The first 4 rows are patterns. Each new row is the sum of 2 different patterns, raised or lowered, with some noise. Before adding, each is slid sideways (what falls off one end comes back at the other) and multiplied by a number that may be negative. Names go in the order of the patterns.
Some rows, each with the names of its patterns after it:
[ 12  -6   0  10  -3   9   4  -8   8  -1 -12   0  14  11  10   3   4  11
   6  -1   0 -14  -9  -1  12  14 -14  -8   6  -2  10 -13  11  14   0 -14
  -9   5  13   4  -5]
(2)
[ 11  13   3   3   7  -9 -13 -13  -9  -4  10  -9  -8  -6 -13  -8  13   5
   9   2 -10  -7   6  11   9 -10   3   6  -9   3   5  14  -5  -4 -12  13
   7   0  12  11  12]
(3)
[  5 -12  -9 -11  -7   9   9   7  11   0 -12  12  -7   7  -8   2  -2   2
   4   9  12 -10  -9   9   4  -4  -3  11   0   0   1   6   4  13   0   7
 -12  -2   2   5 -15]
(1)
[ 15  -5  -4  -9   3  -9  11  -9   1 -10   9  14  -4   7   6   9  -8  -5
   9 -14  10 -11   3  15   7  -4   8  -3  -8  -6  12  15   8   5 -15   7
  11   0   5 -13  14]
(0)

New rows. What belongs after each?
[  9  24  -4   2  12  -7   3 -14   6  16  12 -20   0   1  20   7   0  13
  -9  -4   2   8  17  -1  -8  13   4 -18   3  16  14   8   2  -4  14   3
   9   4 -12 -10  13]
(2) (1)
[13  9  7  4 14 -7 26 -6 19 26 21  7  9 -2 -6 -5 18 25  5 16 -8 19 16  8
  9 -7 14 11  8 10 -8  7  3 18 -8  7 -3 14 13  2  4]
(1) (0)
[ -6  -1  -6  -4   5   7 -14  -4 -14  -3  -1   3   9   6   6   4  10  -1
  -5   0 -20 -20 -16  -3   1  -6 -17  -8 -11  -9 -20   9   6   1 -13 -16
  -7   7   5  -1  -4]
(2) (3)
[ 18  18  -9  -7   4   5   3   1   1   4  -1   8 -15  -3   1  19  12   1
   5  12   6  17  18  11   4  -1  -6  -3  -8   9  18  -8  19  -7  16   1
  -1  -1   3  -8  -4]
(1) (0)
[ -2 -13  -6  -9  -6   7  -9 -15  -8  -9 -13   4 -17  -5  -4  -1  -7 -16
  -7  -4  -4 -19 -11  -1 -15   8  -7  -3  -6 -11  -1   4 -11  -9 -15  10
  -4 -10  -4  -3   3]
(2) (0)
[13  2  7 15  9 10 -3 15 10  5  2  9 11  4 11 13  6 11 18 24 11  6  8 10
 -1  6 21 -6 21 -2 14 18 15  5 12  2 -4 12 22 12 12]
(1) (0)
[-36 -29 -17 -14  -5 -30   9  16   2 -13 -16 -14  11   0  -9  15  -8 -24
  -6 -22  -5   3 -11  -8 -20 -31   0   0  -8   7 -10 -11 -15   0  -7   2
 -36 -24 -11 -11  -6]
(2) (3)
[-15 -11 -21 -14  -6 -10 -18 -26 -17 -25  -6 -20 -22 -23 -16 -12 -30 -34
 -14  -8  -3 -13  -3 -23 -16  -9 -13 -17 -29 -11 -22 -18 -20  -2  -5 -28
 -10 -18  -5 -19 -28]
(1) (0)
[ 10 -11  11   0   4  10 -13  -6   3  -8 -11   0 -17   1  -8  -2  -7   0
  -4   6  -2  -9  -1  -3   1   2  -4   1 -15   7  -8 -12  -7   5  -6  -3
 -17   5   2 -11   1]
(2) (1)
[  4 -13 -13  -6   3  -3  -7 -16  -2  -2 -14  -3   4 -13   3  -7  -2   4
 -15  -7   1  -9 -12  -6 -18  -2 -10  -8  -9  -3  -5   2  -3 -11  -8  -8
  -1   0  -5  -3 -17]
(2) (1)
[  7 -11  -4  14  15  -2   5  -8   6   7  -2  -5  -9   9  22   0  -3  -7
  14  -8  18   2  11  -1   1   4  -7   0   4  19 -12   4   1  -5   9  -4
   2  10   1 -11  16]
(1) (0)
[ -5   1   5  17   5   2 -11   0  -3   4 -11  10 -13  -8 -18   2  12   7
  13  13   6  -5  16  -5   8  -3  -4  -9  -5  -1   6  16 -14 -13   4  -4
  -8   3  12   5   1]
(3) (1)
[ -7 -23 -14  -7 -21 -16 -23  -7 -24 -16 -16  -2 -19 -11   0 -15 -29 -32
   9   1 -24   2 -28  12 -25 -35 -17   6  -9 -13 -17 -10 -18 -36 -12 -14
 -10 -14 -29 -14  -9]
(2) (0)
[ -1   9 -16  12  -5  -7  -8  13  23  -8   4  -5  18  -4  -6  16  -6  19
  -3  12  16   9   1   1 -12 -19 -13   8  22   0  -2 -20  -3   3   8   7
  -6  16   8 -12  -1]
(3) (0)
[  1 -12   5  -8  -3   2  -8 -11  -1   0  -4 -16  -1   5  -2   1 -19   4
   8  -7  -8 -17   4   8  -7 -11  -5  -8  -9   4 -11  -1  -8  -6   5  -9
  -7  -3   5  -4  -5]
(2) (0)
[-18 -18  -8  -5   2   3  -2 -12   0  -9  -2   2  -8   6  -5 -12 -12   7
   8  -1   0  -6  10 -10  -8  -4   9 -10  -4  -5  10  -5 -10   2   3  14
   1   2   1  -2  12]
(3) (0)
[  8   1 -12 -11  -4  -3   0  -1  -8   4 -11   4  -2   5  -6  -7 -14  -2
   6   2  -5   0   5   4  -2  -2  -3  -1  -9 -13 -16  -8  -9   8  -6  -9
  -6  -2  -9   9   3]
(3) (1)
[-25 -12   4 -17  -6  -1  -3 -21 -15  -9  -9  22   1  -1   8  -3   7  -8
  -9   8  14  16 -12   4 -17   8   7  17 -13 -21  -5   1  -9 -15  13   4
 -11   4  -6  16   7]
(3) (0)
[  0 -12  -6 -10   0 -11   0   0  -5   9  -1   5   0 -24  -9   1  -5 -13
   6 -11 -19 -23 -14   2  13  -2  -3  -3 -17  14 -18  -8  -5   0   0  -5
   4  -4  12 -13  -4]
(1) (0)
[26 25  4  9  9 15  2 18  8 13  5 16 13 10 12 22 19  8  7 26  2 24 13 19
 26 11  7 15  5  9 17 15 24 14 21  4 17 20 10 11  0]
(1) (0)
[  1  -9   7   8  -3  -5  -8   8   9  -3  -3 -18  -4 -17   3  -6   0 -16
  -5   1  -2  -2  -3   7  -9 -12  -5 -12   6  -7  -9   2  -1 -13  -4 -12
 -15 -14   2   5  -2]
(3) (0)
[ 9  9 16 10  4 11 15 -4  8  4  3 15  3  1  7 -1 16 13  4  5  2  0  1 10
  6 11  4  4 17  7  4 -5 -5  9 13  3  7  8 22  9  6]
(2) (3)
[ -4  -1  -5 -11 -11 -12 -14 -20 -18 -10 -19  -7  -2 -12  -9  -5  -3  -2
  -6 -19  -3   1  -3  11   4 -16 -14 -21  -1   7  -6  -9 -20  -8  -5 -18
 -11   8  -4 -14 -22]
(2) (3)
[-15 -17  -5  -8 -20   3 -23   1 -11 -26 -10   2 -11  -1   2  -5 -14 -19
 -12  -5  10 -19 -20 -11 -13  10 -18 -24  -6  -6   6 -12  -2 -13   1 -10
  -4 -14 -19   2 -20]
(3) (0)
[ -9 -12  -7  -2  10 -15  -3  -7   6   2  -5   3   1   1 -10 -12   4 -16
  11  -9  -1   6  11  -9  10   1  -2  -3   3   4   0  -5 -12   9   0   2
  -3  -7   8   8  -8]
(1) (0)
